There are 4 ways to turn a row about zero (a turn may also mirror it). The second row of each pair is the first, turned, with some noise. The first 28 pairs use one turn. New pairs use 2 turns, one after the other, and a turn may come again.
Some pairs, each with its turns in order after it:
[-2.44  0.10  1.06 -1.20  1.93 -0.64]
[ 1.52  0.34  1.22  0.92 -1.59 -2.40] -> (0)

[-1.19  2.08 -2.26  2.50  2.16  0.85]
[ 3.26 -2.68  0.43 -0.19  2.09  0.45] -> (2)

[ 0.86  2.82  1.45 -2.21 -0.22 -0.77]
[ 1.45 -2.28  2.81  0.22 -0.34  1.16] -> (0)

[ 1.48 -0.31 -1.36 -0.24 -3.01 -3.13]
[-1.79  1.83  2.83  2.77 -0.08  1.35] -> (2)

[ 1.93 -2.42  1.31  2.10  3.10 -1.10]
[ 1.35 -2.77  0.55 -2.98  2.93 -0.74] -> (1)

[ 2.24 -1.99  0.97 -3.28  0.56  0.46]
[-3.96  0.91 -0.93 -1.57 -0.33 -0.87] -> (2)

[ 1.99 -2.45  2.21 -2.57  2.30 -1.51]
[ 2.37 -4.26  0.81 -1.56 -1.20 -1.04] -> (1)

[-2.92  0.08  2.56  1.28 -0.25 -0.40]
[-0.66  0.37 -3.27  2.11  1.36  0.75] -> (3)

[-0.45 -0.17 -2.63 -2.49  2.94 -1.85]
[-0.74 -2.65  0.05 -1.57 -1.48 -3.35] -> (0)

[ 1.42 -1.36  1.57  1.41 -0.98 -0.72]
[-0.59  0.75  0.01  1.78  2.61  0.72] -> (0)

[-1.44 -2.99 -2.31 -3.01  3.11  0.39]
[ 1.00 -0.43 -1.11 -3.27 -0.48 -4.70] -> (0)

[ 0.24 -1.74 -2.94 -2.67  0.48 -1.88]
[-0.24 -0.34  3.50  1.81 -2.91  0.67] -> (3)

[-0.58 -0.32  3.00 -0.27  2.16  2.19]
[-1.71 -3.40 -0.53  0.64  0.48  0.99] -> (1)

[ 1.24  0.93 -1.40  3.36  2.06 -2.48]
[ 1.04  1.33  0.58 -1.32  3.67 -2.61] -> (1)

[-1.58  0.88 -1.57 -2.02  2.33  1.58]
[ 1.60 -0.93 -0.81 -1.88 -2.59 -1.48] -> (0)

[-2.53 -0.53  1.23  1.33 -0.51 -0.58]
[-0.34  0.03 -1.99  2.23  0.92  0.46] -> (3)

[-0.61  1.99 -0.24 -1.28 -0.76 -3.44]
[-0.78 -2.46 -0.36  0.03 -1.34  3.37] -> (3)

[-1.82 -2.65  1.01 -3.33  2.73  0.19]
[ 2.87  0.14  0.44 -1.36  0.68 -4.18] -> (0)

[-0.03 -2.62  0.59  0.17 -2.93 -3.09]
[-0.48 -2.81 -1.11  2.57 -2.52 -1.23] -> (3)

[ 1.99 -1.78 -2.89  1.04 -0.18  2.13]
[ 1.46  0.07  2.95 -0.41  0.69 -2.92] -> (3)

[ 0.44 -0.53 -2.25 -3.22 -2.28  1.46]
[-0.05  1.78  1.95  0.33 -3.74  1.23] -> (1)

[ 3.17 -3.32  2.57 -2.72  0.51 -3.31]
[-4.74  2.78  2.26 -2.34 -1.99 -1.74] -> (2)

[ 1.91 -0.98  2.72 -2.26 -1.19  0.46]
[-2.91  2.38 -1.27 -0.24 -0.77 -1.88] -> (2)

[ 1.05 -0.97 -0.73 -2.63 -0.16 -0.78]
[ 1.24 -0.48  1.54 -0.33 -2.29 -0.61] -> (1)

[-2.67  3.43  3.33 -2.42 -1.96  1.30]
[-1.27 -0.96 -2.81  5.20 -1.76  0.95] -> (1)

[ 0.68 -3.17 -2.10 -1.12 -3.31  1.42]
[ 3.52 -0.15  1.06  1.44 -2.37 -2.69] -> (3)

[-2.08  1.78 -2.64  1.37  0.06  2.86]
[ 2.26 -3.04 -1.81  1.52  1.38  1.40] -> (2)

[-2.28  3.23 -1.64 -0.98  0.12  0.58]
[ 1.87  0.06 -1.68 -0.02  2.24  2.85] -> (2)

New pairs, each followed by its turns in order:
[-0.65 -0.18 -1.31 -0.90  2.82  0.16]
[ 0.09  2.09  0.63 -0.95 -2.00  1.51] -> (1) (2)

[-3.38 -2.74  1.12 -0.39  2.87 -0.94]
[ 3.38  0.68 -0.48 -0.92 -4.03 -0.14] -> (2) (3)

[-0.72  2.59  2.29  1.30  3.04  1.39]
[-2.97  0.46 -2.01 -0.33  2.35  2.67] -> (0) (0)

[-0.75 -0.66 -1.28  1.64 -2.15  3.26]
[-1.17 -3.62 -0.93  1.48  1.62 -0.12] -> (3) (0)

[-2.68 -0.32 -0.27  1.76  0.00  1.68]
[1.38 1.16 0.97 1.61 0.83 2.23] -> (1) (3)

[-2.81  2.40  3.35 -0.45 -1.05 -1.47]
[-0.47 -3.72  0.04 -0.52 -0.98  3.75] -> (2) (0)

[-2.36 -0.70 -1.02 -2.38  0.64 -2.65]
[ 2.94  2.59 -0.59  0.62 -1.47 -0.85] -> (1) (1)

[ 0.14  2.73 -2.21 -0.52 -0.68 -0.58]
[-0.37 -2.35  1.19 -0.56 -0.85  2.41] -> (3) (1)

[ 2.16 -2.75 -1.00  3.34  2.27 -1.91]
[-1.13  3.87  0.06 -0.88 -4.04 -1.88] -> (2) (2)

[-0.12 -1.14 -1.15  1.47  0.78  0.41]
[ 0.42 -1.02 -1.11 -0.06  1.22 -1.27] -> (3) (1)

[-0.62 -2.03 -1.74 -0.56 -2.82  3.09]
[ 4.09  1.68 -1.97 -0.89  0.50  1.26] -> (1) (3)

[-0.85 -1.67 -2.85  0.66 -2.54  3.24]
[-2.75 -2.61 -0.19 -3.12 -0.47 -1.61] -> (3) (3)

[-0.64 -2.04 -3.17 -1.90 -3.19 -3.46]
[-0.92 -2.60 -4.11  1.81 -2.52 -2.79] -> (0) (1)

[-2.85 -1.47 -0.58  1.30 -2.24  2.01]
[ 1.00 -1.26 -2.68  1.09  1.37  2.88] -> (1) (2)

[-3.12 -2.74  0.40  1.13 -1.27 -1.86]
[-0.31  2.72 -1.14 -2.08  2.97  0.42] -> (3) (1)

[-3.46  2.57 -0.24 -1.09 -0.72  1.71]
[ 1.74  0.71  0.14  3.21 -1.03  3.04] -> (0) (1)

[ 0.17  1.50  1.63 -2.37 -2.94 -1.37]
[3.80 0.79 0.22 2.02 1.71 0.55] -> (0) (0)

[-2.45 -2.27  3.27 -1.91 -2.24 -3.14]
[ 2.79  4.21  1.17 -2.06  0.87 -2.99] -> (0) (2)

[-2.32  2.49 -3.13  1.02  1.30  1.83]
[-2.14  2.10  2.21 -2.86 -0.29  2.38] -> (0) (0)

[-1.86 -1.38 -2.88 -0.15 -1.03  1.37]
[ 1.54 -0.85  0.31  0.61  3.32  1.02] -> (3) (1)

[-2.15  1.19 -0.94 -2.66 -3.41 -0.35]
[1.60 0.23 0.41 4.61 1.27 0.39] -> (1) (2)

[ 0.15  0.89  1.43 -2.63 -0.05 -1.21]
[ 0.17  1.65  0.60 -2.14 -0.43  1.73] -> (3) (0)

[ 0.25  2.00 -1.76  1.14  1.45 -1.27]
[ 1.56  1.51  1.86 -1.94  0.59  0.16] -> (1) (2)

[ 0.05  0.84 -3.36  2.97  1.16  1.89]
[ 2.64  1.65 -1.88 -3.22  1.34  0.71] -> (1) (2)

[-1.57 -3.32 -2.75 -1.40  1.13  2.76]
[-0.98  0.07 -2.51  2.06 -4.33  0.75] -> (1) (1)

[ 1.00  0.11 -3.40 -3.07  1.29  0.14]
[ 0.78  4.28 -0.11  1.15 -1.60 -0.41] -> (1) (2)

[-0.55 -2.75 -0.89  1.97  1.17 -2.98]
[-0.35  0.10 -4.09 -2.07  1.79  0.06] -> (3) (1)

[-3.13 -1.80  1.44  0.09  1.80 -0.80]
[-1.29 -3.76 -0.70 -0.94  0.14  1.20] -> (0) (3)

[-2.21 -2.02 -1.17 -0.16 -1.96 -0.41]
[-0.66  1.40 -0.54 -0.17  0.17  3.19] -> (2) (1)

[ 0.72  1.33 -1.16  3.26  3.05  3.07]
[-1.60 -3.69  0.72  3.37  0.63  1.97] -> (0) (2)

[-2.57 -0.75  2.39 -0.36 -1.19  2.63]
[ 0.34 -1.40  1.83  1.32  3.48  0.79] -> (3) (2)

[-2.46  3.22 -0.56  0.05  2.03  3.32]
[ 4.25 -2.38  0.28 -1.21 -1.55 -2.04] -> (0) (3)

[ 3.19 -1.23 -1.09  1.60  1.10  2.26]
[-2.37  1.17  2.62 -2.24 -0.94 -1.15] -> (0) (1)

[-2.13 -1.83 -1.61 -0.55  1.13 -1.02]
[-0.14 -0.64 -2.33  0.11  2.69 -0.63] -> (3) (3)

[-0.97 -1.32 -1.69  1.81  0.20 -1.77]
[-0.05  1.66 -1.51  2.22  0.67 -1.11] -> (3) (0)

[ 1.46  1.95  1.45 -3.45 -2.55 -1.31]
[-1.59  3.17 -2.86 -1.07 -1.57 -2.13] -> (0) (3)

[-0.95  2.84  2.74  2.68  0.51  0.78]
[-1.92 -4.32 -0.19  0.41  1.73  0.48] -> (2) (0)

[ 3.41 -2.73 -2.10 -3.17 -1.64  2.63]
[-0.81 -1.81  4.79  1.17  3.02  2.68] -> (3) (0)

[-3.27  2.99 -0.34  1.60 -3.36  1.53]
[-1.72  1.36 -0.74  4.12 -0.01  3.62] -> (0) (1)

[-0.39  3.30 -0.74 -1.78 -0.04 -0.75]
[ 0.85 -1.79 -0.93 -1.62  2.39 -0.75] -> (2) (2)

[3.44 3.31 0.54 1.31 1.29 0.18]
[ 0.48 -2.87 -0.52  2.70 -0.36 -3.14] -> (2) (0)

[-0.54 -2.34  1.27 -2.82  2.70 -3.40]
[-2.61 -0.35  2.09 -1.56  3.96 -2.08] -> (1) (0)

[-1.71  2.73  2.93  2.67  2.92  0.84]
[-0.46  3.29  3.27  0.45  2.32  3.07] -> (3) (3)

[-0.51  2.70 -0.31  1.62  1.36  2.16]
[-2.26 -1.77  2.27 -1.52  0.61 -1.15] -> (2) (2)

[-3.36 -3.06 -0.16 -2.11  2.53 -3.34]
[-3.56 -4.14 -1.68  1.05 -1.92  2.43] -> (0) (3)

